The rows come from 4 hidden closed curves, with some noise, and rows from the same curve form a group. Each curve winds through 8 dimensions. The rows are also pushed far along 6 directions, which tell nothing about the answers.
Some rows, each with its group after it:
-17	-13	42	13	32	13	-27	5	-24	26	10	-11	4	12	-23	26	-20	-30	-26	-35	12	-25	-14	5	24	-16	-9
Z198
2	12	22	4	17	6	-15	42	15	16	7	-4	-28	8	-5	1	25	0	-1	19	9	5	-20	7	7	27	2
Z172
8	5	-19	22	-11	-7	2	0	2	-18	4	-11	-3	8	-4	-9	13	23	14	-20	19	12	13	-10	17	-5	10
Z198
-11	-16	24	-27	-1	10	-3	-25	5	16	15	10	8	-37	13	12	-17	-33	-13	5	-6	-43	-14	10	-25	-34	-2
Z981
-6	-14	3	-5	10	-10	-7	2	-27	10	-18	-13	3	7	-10	9	-21	-4	-15	-16	-7	9	2	4	4	6	-17
Z981
13	11	33	-2	21	14	-17	35	11	-4	-4	23	-2	-9	-6	28	10	25	44	26	29	14	6	9	-9	32	-3
Z981
-11	25	-11	44	16	13	-1	10	-10	17	25	31	21	31	-29	8	-25	-14	6	11	6	2	-6	-15	28	27	-43
Z172
9	2	8	-22	2	9	-3	1	11	-5	-3	3	-4	-23	9	9	5	10	13	6	6	-4	8	9	-8	-1	14
Z172
9	-10	16	-15	9	6	7	-15	-11	-1	-7	21	-1	-13	12	8	-25	11	10	-2	6	-3	7	-14	-19	-19	-5
Z627
-7	2	-27	25	-9	-4	-6	-18	-20	7	29	7	45	10	-28	-11	-43	-39	-21	2	-17	-16	-25	-16	18	5	-38
Z172
3	-14	25	-11	8	-5	9	7	6	-13	-27	-19	-42	-8	16	18	37	42	12	-28	27	20	27	6	-3	-19	39
Z198
6	-16	13	6	-11	-3	-2	-12	13	-17	20	-20	4	-17	-2	-15	22	-11	9	-11	10	-28	-3	1	7	-22	32
Z198
-16	-6	28	-5	19	16	9	-3	1	18	-13	18	-15	3	13	14	-11	-2	9	-2	6	-2	10	-5	-21	-27	-2
Z627
3	2	1	6	0	15	-9	-16	-8	6	13	17	10	0	-2	4	-32	-5	-19	-15	4	-16	-20	-17	-3	-20	-17
Z981
-8	5	10	-2	-10	6	0	0	7	-3	-7	-6	-2	-1	-1	2	7	-19	-15	-2	-16	-7	-14	7	0	-10	19
Z981
16	-15	-4	-8	-9	-4	14	-1	14	-23	-1	-22	-2	-11	-1	-22	22	4	4	21	-17	7	-7	-6	-10	5	27
Z981
-13	-1	69	13	9	16	2	22	6	-14	-21	12	7	5	-16	31	10	-7	40	-8	19	-25	8	27	7	18	28
Z627
5	1	16	-13	27	10	-19	25	6	15	7	-15	-23	-3	5	10	17	13	-6	2	14	12	-8	4	2	4	6
Z198
13	16	-47	-6	-15	-8	-4	-20	8	-1	21	18	5	-7	16	-13	3	19	-9	9	4	4	5	-6	-4	2	-22
Z172
4	9	-21	15	-8	-8	16	-10	17	-9	24	7	6	-2	-3	-13	23	0	8	22	-3	-9	11	4	10	8	-1
Z172
22	20	18	21	-1	8	6	32	32	-32	33	-17	20	-11	-12	-14	35	2	49	34	11	-16	-8	13	22	16	33
Z627
-14	12	10	2	11	21	-15	17	12	25	-3	11	-7	12	-1	8	-2	-13	-4	16	-5	3	-11	7	-14	3	-15
Z198
-2	14	-26	-2	-38	11	18	-44	10	-13	-24	33	-7	-13	15	10	-9	17	-15	-23	-8	-14	23	3	-16	-31	3
Z627
10	16	13	-7	-2	0	-11	21	-2	5	-2	14	7	-8	-7	-1	-15	-12	2	18	-9	-14	-18	14	2	27	-12
Z981
-6	-3	-18	16	-5	-9	-14	10	-24	3	-29	-18	-15	27	-5	6	-17	23	-20	-39	10	43	-3	-18	3	-7	-13
Z198
2	24	-15	25	-15	4	13	-17	-1	-8	19	39	23	-1	-4	3	-24	1	13	-3	12	-20	5	-7	13	-3	-21
Z172
9	-17	23	-33	34	16	-32	3	-2	15	13	-5	-5	-14	10	19	-1	5	-14	3	14	7	-17	-7	-14	-8	2
Z981
-3	-2	10	10	14	5	-17	7	-20	15	-18	23	-24	22	3	20	-22	30	-6	-28	29	27	-1	-23	-9	-2	-25
Z981
3	-2	33	-1	18	1	-28	22	-1	12	37	-15	15	-13	-9	-2	-4	-31	1	7	11	-28	-32	8	14	-6	-1
Z627
-19	-4	-45	17	-35	-22	27	-40	-9	-9	-26	14	1	11	9	-1	-7	18	-5	-22	-4	16	39	-6	-15	-24	-23
Z172
8	15	10	14	-1	6	-6	16	4	-8	5	9	20	11	-16	-4	-2	-11	9	19	-8	-7	-15	5	10	26	-3
Z172
0	-1	13	-20	16	1	10	-1	-3	-1	-2	-2	2	-3	17	16	3	14	-4	0	1	1	6	11	-3	-3	5
Z198
-18	-6	14	14	11	10	-13	7	-9	12	-11	-1	8	7	-17	27	-15	-7	3	-11	9	6	6	4	-3	-7	-18
Z627
-19	17	20	40	-6	7	14	5	-17	-3	-12	26	34	26	-30	14	-32	-25	22	-9	-4	-26	10	13	24	21	-19
Z627
6	3	-9	15	-19	-16	28	-7	-3	-28	-16	6	5	-5	6	-2	-4	30	39	-9	15	10	31	-3	-2	-11	5
Z627
-2	0	12	-9	6	15	-6	-8	16	-2	17	0	15	-19	-10	13	16	-27	-3	25	-13	-16	-6	12	-1	-4	13
Z981
7	22	-15	-1	-12	-2	0	0	1	6	-4	16	-15	-3	11	-3	-8	15	-16	-11	1	-7	-1	5	4	-1	-13
Z981
7	-4	-8	1	2	4	9	-4	-1	-16	-2	-3	14	4	-2	-3	-1	10	13	10	-4	16	4	-13	-4	3	6
Z198
-16	15	-12	18	-12	11	20	-4	3	5	-17	25	3	14	-2	2	-19	-3	12	5	-10	5	12	-4	-10	-2	-16
Z172
4	-5	-41	5	-17	-4	1	-21	0	-10	-10	-25	-1	13	0	-14	9	11	-33	-17	-20	21	3	-11	1	-16	5
Z172
-5	-6	-56	5	-20	-8	-2	-22	3	-8	-7	-20	-11	30	11	-20	21	24	-30	-25	-3	36	6	-21	-1	-6	5
Z627
3	35	-83	34	-54	-20	21	-4	8	-12	1	1	8	15	-3	-42	-5	8	-1	2	-19	15	7	-8	13	9	-22
Z198
6	-8	-14	-28	13	-7	-12	-9	2	17	40	-21	9	-6	12	-26	7	-27	-44	17	-23	-22	-34	3	7	6	-2
Z198
-7	7	46	-6	10	6	29	26	17	-15	-14	5	1	-7	14	19	18	15	52	19	14	-9	18	29	-9	9	24
Z198
-6	-13	41	5	13	-1	-12	12	-23	7	-26	-7	-10	2	-15	22	-15	-9	-8	-22	4	2	-3	2	1	-13	0
Z627
-19	-14	54	15	17	17	5	9	-6	-5	-34	-3	-8	-2	-17	48	1	5	25	-25	20	0	28	14	-1	-19	20
Z172
8	-1	-5	-13	-8	-3	6	-8	0	-8	-14	-8	-7	-6	-1	-5	8	-3	-12	-5	-17	-3	7	6	7	4	20
Z172
-1	7	21	-13	15	-8	2	27	1	8	0	-1	-6	-2	3	2	13	-1	11	19	0	-6	0	22	6	32	2
Z198
6	-7	21	-25	21	19	-1	4	15	15	14	6	-14	-7	11	-9	6	-14	-8	29	-11	-9	-23	-9	-14	5	14
Z172
-4	28	8	44	-3	-1	4	35	6	-6	-11	21	-11	30	-12	-2	9	21	55	-7	34	10	24	2	22	28	-3
Z198
-6	0	-24	-13	11	13	-17	-9	2	28	14	1	-10	4	8	0	-8	-1	-33	-3	-3	1	-9	-6	-6	-4	-23
Z627
-7	12	-2	-23	5	-7	-3	29	3	14	-21	11	-17	2	21	4	2	17	19	15	6	24	8	13	-18	25	-11
Z981
-9	-9	38	-26	11	20	8	-11	2	14	-24	36	-23	2	25	11	-12	-2	-2	4	-3	-3	-6	-11	-37	-17	9
Z981
-13	2	26	11	-8	-3	10	6	10	-6	10	9	6	-13	1	10	5	-7	29	-2	22	-28	4	17	2	-7	7
Z981
9	-13	6	4	-16	-11	3	-12	1	-16	-2	-12	-13	-17	-3	-9	13	1	5	-22	10	-14	8	-2	9	-17	27
Z198
7	2	4	9	6	-16	0	7	-8	-2	12	-7	1	-1	-3	-8	4	-3	10	1	7	1	4	-2	12	-6	-2
Z627
9	8	-23	-6	-11	-16	16	11	13	-3	1	-11	-20	1	12	-26	23	16	2	8	-3	0	6	8	8	26	9
Z627
10	20	-21	3	-8	-8	-5	16	-14	8	-22	21	-10	8	-3	-3	-25	17	0	4	-4	23	2	-6	-4	23	-31
Z627
13	18	25	-19	7	9	-14	2	12	13	32	31	4	-28	14	-2	-5	-22	5	26	3	-41	-18	11	-3	-6	-5
Z627
-7	8	25	-9	15	22	10	-32	0	2	-8	46	-4	-2	11	33	-2	2	1	-9	5	-15	26	3	-1	-21	8
Z981
-2	-12	-19	13	-11	-7	-3	9	-8	-9	-11	-38	8	12	-12	-9	-8	3	-11	-12	-8	26	-15	-12	-3	-8	-3
Z981
-15	-6	43	4	-11	-4	13	0	-3	-16	-29	23	10	-12	7	30	-11	12	47	-16	26	-16	26	21	-19	-13	4
Z172
3	19	-2	-17	2	15	-8	27	27	17	-1	12	-20	-1	16	-11	10	1	3	37	-10	8	-19	4	-25	17	-4
Z172
6	22	-26	12	-10	-23	11	12	-17	-10	-16	10	-3	29	6	-12	-6	29	5	-13	7	24	10	-5	20	31	-13
Z198
12	11	-7	-1	-5	-10	-15	14	-5	-6	8	-3	13	6	-5	-15	-3	-2	-3	2	-2	-4	-16	5	15	28	-6
Z172
8	0	-29	-6	-7	-2	3	-31	-1	2	23	5	7	-6	16	-21	-8	-6	-17	3	-9	-4	-2	-20	-6	-32	-7
Z627
-6	-22	1	12	-6	-15	8	-9	-25	-24	-34	-22	9	11	-12	16	-7	19	6	-35	7	28	22	-6	4	-12	9
Z981
-3	13	8	-16	8	4	-13	4	-7	13	-11	31	-6	7	23	17	-16	20	0	-6	16	8	1	2	-17	1	-21
Z198

New rows. What belongs after each?
-2	-7	11	-19	9	15	13	-8	3	8	-27	21	-27	-5	19	18	-8	29	7	-9	10	6	21	-4	-25	-9	0
Z627
7	-7	-4	6	1	-7	9	-12	-10	-19	-12	0	0	5	-4	9	5	28	9	-22	14	6	25	-2	14	9	8
Z627
-2	-13	18	-9	12	-3	-2	-4	-8	5	1	5	-16	-11	6	16	1	9	2	-15	24	0	3	-8	-1	-8	6
Z172
-8	6	5	-1	11	10	0	0	3	0	0	-9	-3	10	3	13	15	1	-7	-11	2	7	8	5	13	-11	17
Z981
1	29	12	10	-8	20	-7	3	23	2	12	26	9	-2	-6	0	6	-22	5	21	-11	-32	-8	19	3	4	0
Z198
14	5	0	-3	1	0	0	17	4	-15	-9	-3	-3	11	-2	-11	12	14	14	14	-3	19	-2	-4	4	29	15
Z172
0	32	-25	27	-16	-2	-8	13	3	3	15	12	14	24	-4	-21	-8	-5	2	-1	2	-7	-12	2	20	18	-21
Z198
-5	-43	30	-25	3	-9	25	-18	5	-23	-14	-40	-6	-19	14	0	30	0	9	-7	-5	-3	15	5	-15	-28	54
Z981
-14	-22	18	2	24	-6	-25	19	-17	7	-8	-35	-1	22	-18	15	13	-9	-15	-14	6	32	-11	-4	11	11	10
Z981
19	-7	77	-11	15	6	-6	27	7	-14	21	-8	20	-44	-15	13	0	-26	37	21	11	-53	-19	27	9	3	28
Z627
-2	21	-33	-14	-30	-10	20	-31	2	3	5	42	15	-11	25	-16	-24	-9	-5	13	-20	-25	6	6	-15	-3	-24
Z198
17	-4	1	-9	0	-8	-12	22	24	-5	-1	-17	-41	-14	1	-4	52	24	-4	15	10	19	-3	5	-4	19	23
Z981
5	3	-28	19	-41	-15	10	-11	11	-19	12	-30	12	-25	-14	-14	7	-11	-14	-7	-13	-25	-6	16	11	-19	5
Z981
-7	14	9	4	21	7	-20	43	-9	28	-33	7	-30	23	-8	23	-8	21	-3	-2	8	38	2	6	-5	26	-28
Z981
4	-32	31	-12	-7	-8	-4	-20	-13	-9	-10	-27	0	-30	-9	8	-4	-25	-25	-21	-14	-23	-9	5	-5	-40	24
Z627
21	-5	2	-13	17	-2	-4	1	-1	1	12	-5	-11	-6	7	-13	6	7	-3	14	-3	10	-5	-15	-2	-3	6
Z627
2	2	-66	21	-40	-29	16	-16	2	-34	0	-37	23	0	-9	-18	18	16	3	-10	-7	28	22	2	14	-4	4
Z981
21	41	-34	30	-11	-7	20	27	6	-20	1	24	14	14	-6	-17	-6	36	50	26	10	19	21	-2	17	45	-22
Z627
-7	12	20	12	5	8	10	6	-2	9	11	13	11	5	-8	-2	-15	-23	4	0	-6	-40	-5	14	18	11	-5
Z627
16	9	-17	-3	1	-6	8	4	-4	-5	-3	15	-3	1	9	-9	-12	27	19	10	8	18	11	-13	-7	11	-14
Z627
-17	-25	32	-21	3	-1	14	-20	2	9	-12	5	-14	-21	24	12	-2	-7	9	-10	7	-19	14	6	-32	-41	11
Z627
-10	14	-16	27	-29	13	29	-31	-8	-17	-44	33	3	11	-4	24	-27	23	5	-33	-3	4	38	-1	-6	-23	-8
Z627
4	-14	-4	15	-1	-8	2	-5	-7	-21	3	-20	24	2	-22	-1	8	-2	10	-2	-2	4	9	0	15	10	8
Z627
-4	-12	11	-5	12	-5	-18	5	-19	12	12	1	18	-2	-13	5	-24	-22	-6	0	3	-10	-19	-4	5	16	-18
Z172
-12	-26	14	7	0	1	1	5	-8	1	8	-41	16	4	-13	-7	-16	-19	-11	-25	0	-23	-25	2	11	-4	8
Z627
14	-18	-12	-16	4	-16	-12	-5	6	-10	9	-25	-10	-9	4	-9	38	15	-5	4	5	16	6	-1	3	11	20
Z627
9	7	-9	-2	5	2	18	5	10	4	3	4	-13	-4	5	-14	9	4	8	23	-11	2	11	-1	-2	5	0
Z627
11	1	1	21	-2	-18	1	27	-10	-22	12	-44	27	2	-27	-12	5	-5	11	-5	-1	-8	-8	18	39	27	9
Z981
13	-6	8	-21	6	2	-27	26	4	11	3	-16	-12	-14	6	-9	-5	-1	-9	15	0	12	-35	-6	-19	3	-2
Z627
23	-6	-29	-33	1	-5	-25	-7	-10	22	12	-6	-8	-18	5	-23	-23	-14	-50	17	-30	5	-37	-17	-14	3	-24
Z627
-19	-18	1	-15	-5	-12	13	-20	-18	7	-33	1	-9	-4	14	17	-16	8	-9	-26	-1	7	25	5	-18	-25	-6
Z981
-1	-22	13	-40	31	-9	-52	31	-7	39	12	-25	-25	9	19	-9	8	-3	-33	3	11	22	-43	-6	-19	18	-13
Z198
1	3	-16	-12	-20	-11	-3	7	20	2	-12	9	-26	-14	14	-3	23	17	2	24	0	22	2	4	-32	6	-5
Z172
-14	4	-5	25	-7	-5	25	-1	-8	0	-21	-5	-20	23	-7	-1	1	3	-6	-29	-1	7	15	-5	18	-7	8
Z172
20	11	-11	-10	-18	-8	-6	10	13	-14	10	-16	3	-15	-4	-22	15	-7	-8	13	-15	-12	-20	11	13	20	19
Z172
1	15	-1	3	-7	2	14	-17	4	-19	4	16	14	2	4	6	13	0	9	-2	-1	-10	15	6	16	1	19
Z981
10	12	-9	-9	17	-3	-13	8	-1	8	-5	27	-17	13	7	7	13	29	7	10	15	23	19	-3	3	35	-13
Z627
12	-12	-6	-48	-10	3	6	-38	17	-10	-11	29	-30	-29	47	7	23	41	3	-3	16	2	25	-4	-40	-20	21
Z627
2	46	-20	24	7	2	4	14	-4	15	4	54	-1	29	7	-5	-18	16	25	16	11	18	18	-11	9	18	-41
Z627
-9	-31	-6	21	17	-10	-18	-12	-25	0	16	-53	9	26	-20	1	7	-7	-35	-49	11	11	-6	-15	33	-19	7
Z627
3	-25	-47	-11	-17	-5	7	-51	-15	0	-19	-13	-8	-9	1	-5	-16	5	-52	-22	-29	17	10	-20	-16	-33	-9
Z627
14	11	0	28	-18	-14	9	31	-3	-25	-13	-20	10	-2	-25	-9	-3	8	26	3	-2	8	0	9	19	20	3
Z627
5	-14	-2	4	-23	-17	2	-12	-11	-18	-14	-25	6	-20	-16	4	-3	-3	-13	-24	-7	-11	2	11	8	-11	11
Z627
-11	-4	12	15	4	19	-7	-1	-8	7	26	-14	47	8	-18	-9	-42	-45	-10	-2	-16	-34	-38	-4	8	-13	-12
Z172
-3	-7	-8	-17	-3	3	10	-32	-4	-2	-8	29	8	-14	17	10	-15	7	6	4	-2	1	21	-7	-26	-18	-9
Z198
22	-34	-9	-31	-7	-12	-1	-33	-4	-26	10	-39	10	-29	11	-13	12	4	-26	-11	-11	-2	-9	-10	-5	-28	34
Z981
1	8	-1	-11	8	22	-22	5	16	13	16	-4	7	-8	1	6	1	-15	-23	19	-13	-4	-25	5	-11	-9	-7
Z198
2	18	-17	10	8	1	7	5	-14	-3	-26	35	-3	29	4	12	-15	38	22	0	13	42	27	-16	-3	23	-23
Z198
-1	-32	6	-7	18	-8	-19	15	-12	7	-8	-44	-9	-6	-18	12	8	2	-14	-10	3	21	-3	2	1	9	0
Z627
8	-7	-43	-45	-15	-20	26	-33	7	1	-4	-4	-20	-27	35	-18	12	14	-28	15	-27	7	14	1	-22	-11	5
Z198
-2	-8	-34	-15	1	-11	-19	-2	-15	20	-2	-4	-5	18	0	-15	-10	-1	-35	-4	-12	18	-13	-10	-1	33	-25
Z627
-5	-14	-12	-8	9	-7	-1	-2	-4	8	16	-22	12	7	-5	-17	4	-22	-15	16	-19	2	-13	-4	4	13	0
Z981
-6	16	-34	54	-20	-30	7	18	-28	-11	-27	-18	0	37	-29	-5	-7	16	1	-34	2	35	22	-2	37	13	-21
Z627
3	-32	28	-51	13	-17	-21	0	-12	6	-19	-12	-29	-15	32	11	11	21	-18	-17	16	17	-9	1	-29	-9	15
Z198
-5	-5	19	22	8	9	-6	1	-12	-10	-1	3	25	1	-25	28	-16	-1	17	-10	15	-3	8	1	9	-4	-10
Z981
-2	-23	35	16	23	-6	-33	30	-22	7	4	-44	-1	2	-33	15	-2	-13	-7	-31	22	3	-19	0	28	3	7
Z198
26	46	-14	6	-8	2	4	33	9	-1	-7	35	-9	1	0	-14	-9	19	23	37	-7	11	-1	4	4	43	-20
Z627
12	38	-24	0	9	17	-40	33	17	26	24	10	-7	13	-8	-9	7	-7	-26	28	-8	7	-33	4	11	40	-25
Z627
-4	-8	8	1	-7	-3	12	-27	-7	-8	0	24	25	-9	-5	7	-14	-14	9	3	-6	-24	15	5	-4	-3	-7
Z172
-6	40	-20	10	-13	8	19	18	17	6	-29	45	-22	27	19	-4	2	30	26	18	0	23	24	5	-16	22	-19
Z172
2	-9	-5	-30	-13	-5	18	-16	5	2	-12	9	-18	-17	27	-9	-5	14	-4	-5	-2	-16	7	4	-21	-2	6
Z627
4	1	-23	-21	14	-11	-6	14	11	26	12	-7	-31	1	22	-25	21	6	-9	28	-6	24	-3	-8	-15	9	-12
Z627
